The rows of a group lie close to one hidden flat surface of 8 dimensions, which may be shifted away from zero. Surfaces can cross.
(in the rows, 128 means zero)
Some rows, each with its group after it:
142  96  130  134  136  140  132  125  100  124  110  146  147  135  120  113  134 => (2)
93  182  121  135  71  137  134  163  117  157  98  106  148  136  125  125  146 => (3)
114  115  98  114  88  133  159  128  169  129  116  97  123  130  140  122  91 => (3)
123  123  101  119  104  132  129  105  139  108  125  129  140  124  136  124  119 => (3)
130  121  103  133  80  66  123  123  115  150  96  120  180  86  128  111  108 => (1)
139  134  105  134  120  100  166  133  146  116  134  138  88  108  116  118  80 => (0)
121  133  129  137  137  134  113  133  97  133  121  145  145  134  130  127  164 => (3)
139  160  120  144  121  143  146  141  121  137  129  126  137  148  104  94  127 => (3)
105  143  124  139  103  119  146  133  129  139  109  110  129  167  110  138  110 => (2)
114  135  95  125  131  131  138  101  147  96  124  138  127  147  142  132  111 => (0)
104  126  145  125  108  103  113  143  105  132  161  142  143  127  131  130  125 => (0)
131  136  96  118  108  161  143  123  115  112  93  144  157  127  142  107  150 => (3)
143  131  128  99  123  114  166  108  154  151  122  109  88  164  133  137  125 => (0)
165  118  136  115  146  143  150  121  135  126  124  134  85  113  119  121  124 => (2)
123  118  118  126  119  109  118  122  123  139  112  128  140  109  135  135  139 => (1)
132  160  138  121  136  117  120  104  137  115  133  131  87  136  122  160  130 => (1)
130  177  150  152  110  115  102  146  120  148  158  115  129  121  91  122  133 => (1)
141  122  123  132  139  110  153  143  133  152  121  125  107  119  120  120  115 => (1)
92  131  122  144  111  109  113  160  116  150  138  120  154  126  135  128  137 => (1)
159  152  160  110  117  116  131  119  121  118  129  133  140  114  123  107  118 => (3)
177  153  163  146  145  126  131  153  124  168  142  114  92  104  79  108  131 => (1)
120  148  121  134  126  143  133  125  139  128  127  118  116  148  123  132  129 => (1)
163  116  145  116  151  135  134  138  119  155  119  130  125  113  134  116  149 => (2)
102  97  131  122  134  133  106  110  149  137  122  104  113  138  143  175  143 => (2)
127  97  113  119  105  108  98  76  160  95  157  119  140  108  125  135  94 => (3)
121  135  131  120  140  151  117  108  124  108  116  131  130  142  142  149  152 => (0)
138  142  114  121  124  114  123  100  132  122  125  130  134  128  129  130  131 => (2)
116  110  140  108  140  128  133  133  117  132  128  137  113  143  153  146  145 => (0)
124  125  126  120  120  116  137  129  139  123  144  126  130  136  133  122  107 => (3)
124  134  139  127  125  138  136  140  124  138  130  124  120  145  129  127  133 => (0)
173  104  132  119  137  106  118  101  124  119  129  139  148  88  122  109  118 => (0)
137  145  149  144  92  148  149  140  124  104  139  134  93  130  76  110  84 => (2)
143  136  137  105  102  95  120  99  122  141  149  134  87  124  113  149  141 => (0)
122  110  110  153  116  142  116  159  114  178  119  110  170  113  121  99  162 => (1)
109  89  118  133  155  159  148  155  116  121  130  146  133  147  149  117  135 => (0)
153  171  180  122  114  125  163  144  123  107  92  125  131  143  105  114  74 => (1)
141  151  153  130  108  125  119  123  126  125  135  123  109  120  101  131  121 => (2)
133  146  152  114  99  111  128  135  131  127  134  116  141  115  128  119  105 => (3)
143  158  128  103  107  117  150  109  135  105  115  134  129  133  138  117  108 => (3)
154  121  154  120  140  136  130  138  118  145  126  127  120  115  120  119  143 => (2)
159  143  123  124  134  141  126  112  157  141  139  107  112  117  119  115  137 => (2)
144  130  161  117  156  72  164  154  122  127  144  146  82  112  127  132  78 => (1)
109  108  140  139  113  137  128  153  111  107  150  143  131  132  117  117  104 => (2)
108  128  121  132  102  97  136  140  117  129  164  137  132  131  124  116  105 => (0)

New rows. What belongs after each?
168  140  133  106  140  117  151  83  144  103  88  134  89  126  124  145  106 => (1)
132  156  82  150  84  85  89  88  128  137  142  123  153  94  105  122  133 => (1)
133  134  129  127  127  131  126  124  122  137  118  129  125  130  126  129  143 => (3)
125  125  141  125  123  106  112  133  110  144  119  130  132  105  136  142  143 => (1)
121  146  116  130  155  183  142  120  145  102  88  122  119  159  140  139  142 => (0)
152  117  92  141  134  143  128  98  126  132  108  129  171  147  115  98  142 => (2)
124  98  122  107  130  95  163  139  134  143  145  134  125  147  148  115  105 => (0)
154  134  121  125  133  142  105  112  141  121  159  125  133  99  125  110  141 => (2)
87  204  126  156  73  125  98  145  130  154  141  91  161  150  100  131  140 => (1)
140  83  134  79  143  93  166  116  146  154  128  122  115  154  169  132  119 => (0)
118  125  145  138  162  166  127  154  121  129  146  135  121  149  131  128  148 => (1)
131  172  144  114  106  126  133  141  94  113  114  151  165  129  140  108  137 => (3)
131  113  102  134  133  158  122  109  124  103  136  142  159  145  130  107  136 => (0)
132  130  125  147  102  138  153  119  113  120  93  132  126  163  84  120  103 => (2)
137  140  101  128  112  137  129  96  134  109  122  134  137  133  121  118  128 => (3)
186  153  130  114  139  122  121  102  116  111  135  157  124  90  121  98  138 => (2)
112  125  110  139  114  136  133  144  124  131  112  124  164  135  134  112  124 => (1)
168  147  100  120  141  125  166  102  146  132  113  133  114  136  123  102  121 => (2)
101  136  153  133  137  108  105  146  104  110  159  149  139  129  137  142  126 => (1)
135  120  131  121  137  117  128  135  105  119  139  156  145  113  139  111  130 => (2)
130  103  141  105  129  109  114  115  113  132  139  141  145  132  149  133  145 => (0)
126  117  78  107  119  143  177  89  171  136  142  116  113  201  135  110  114 => (0)
111  114  153  116  129  166  134  157  108  169  148  130  113  176  128  130  181 => (0)
119  123  112  128  107  115  135  126  122  132  161  136  121  140  117  113  118 => (0)
140  136  137  125  113  100  137  130  126  133  141  133  102  110  112  126  109 => (0)
165  123  140  138  133  98  126  131  113  143  130  134  127  90  106  110  121 => (1)
134  134  141  119  129  149  115  120  118  141  94  117  127  130  131  146  160 => (1)
143  110  139  114  130  123  148  140  128  160  139  121  133  145  132  109  129 => (0)
115  169  183  128  104  100  136  168  108  123  118  124  145  135  122  129  96 => (1)
108  138  100  133  102  103  154  143  143  162  110  104  128  130  132  122  121 => (1)
105  131  126  131  123  116  149  152  131  135  124  122  125  145  138  129  113 => (1)
121  120  136  129  124  106  130  148  113  141  116  129  145  117  138  127  126 => (1)
176  115  148  88  173  95  166  106  155  124  67  119  91  91  162  156  103 => (0)
118  117  137  139  110  137  132  136  117  115  131  134  122  143  105  126  105 => (2)
122  95  139  137  119  143  139  123  108  120  98  134  116  150  104  142  115 => (2)
129  141  94  134  105  124  130  97  154  117  136  116  126  139  114  122  112 => (3)
139  114  114  130  135  141  116  108  122  103  129  150  141  116  125  118  133 => (0)
121  149  115  150  114  130  139  138  128  115  137  144  93  114  100  124  110 => (0)
108  111  110  118  114  85  138  123  126  133  104  129  135  117  155  149  115 => (1)
143  146  143  134  113  158  115  134  116  150  142  117  137  148  98  105  157 => (0)
145  117  151  112  157  128  117  136  134  168  125  107  126  111  148  137  164 => (2)
155  135  152  134  111  84  137  155  109  161  107  123  142  90  110  110  108 => (1)
104  124  121  107  137  137  160  133  142  132  118  124  104  175  158  146  131 => (0)
117  127  127  124  115  112  134  139  120  145  106  121  139  124  141  135  132 => (1)
99  124  166  95  107  70  101  119  99  139  157  142  115  127  156  172  150 => (0)
92  142  88  141  128  167  114  100  143  87  142  138  145  168  132  132  140 => (1)
127  111  100  149  122  150  147  138  128  111  123  137  176  140  122  84  100 => (1)
118  105  143  132  124  140  139  144  123  130  120  126  114  140  118  134  118 => (2)
134  115  126  125  130  118  134  115  110  120  111  147  142  138  131  126  129 => (2)
105  171  148  126  97  112  112  137  122  151  111  102  133  131  125  151  140 => (1)
132  141  127  117  116  123  146  118  147  140  135  110  147  165  133  110  118 => (0)
109  104  97  135  115  112  146  143  120  125  114  138  165  126  144  110  106 => (1)
122  121  121  128  129  126  138  134  124  117  137  141  120  127  130  125  120 => (0)
124  132  120  147  118  144  140  155  117  129  152  144  92  122  100  114  120 => (0)
132  120  142  99  140  134  131  116  134  141  116  115  142  166  156  135  151 => (0)
125  113  119  139  130  110  108  105  146  120  170  124  133  139  111  127  100 => (3)
114  92  126  114  142  144  140  131  109  130  140  152  75  134  141  150  156 => (0)
133  123  123  120  121  84  152  126  127  122  108  135  133  113  137  126  93 => (1)
113  145  119  137  121  137  129  134  122  115  133  137  109  135  118  133  127 => (0)
135  163  142  109  127  149  135  110  142  145  110  105  101  166  127  148  154 => (0)
109  117  144  125  102  109  119  155  105  152  169  131  166  151  134  101  129 => (0)
113  135  113  123  117  123  142  109  163  132  118  102  94  153  126  155  112 => (2)
112  124  116  139  146  120  193  179  147  127  112  133  96  129  139  118  73 => (0)
136  130  103  135  120  113  116  99  128  111  127  138  147  115  117  118  120 => (1)
137  150  145  130  104  128  131  128  134  110  150  130  100  116  99  123  104 => (2)
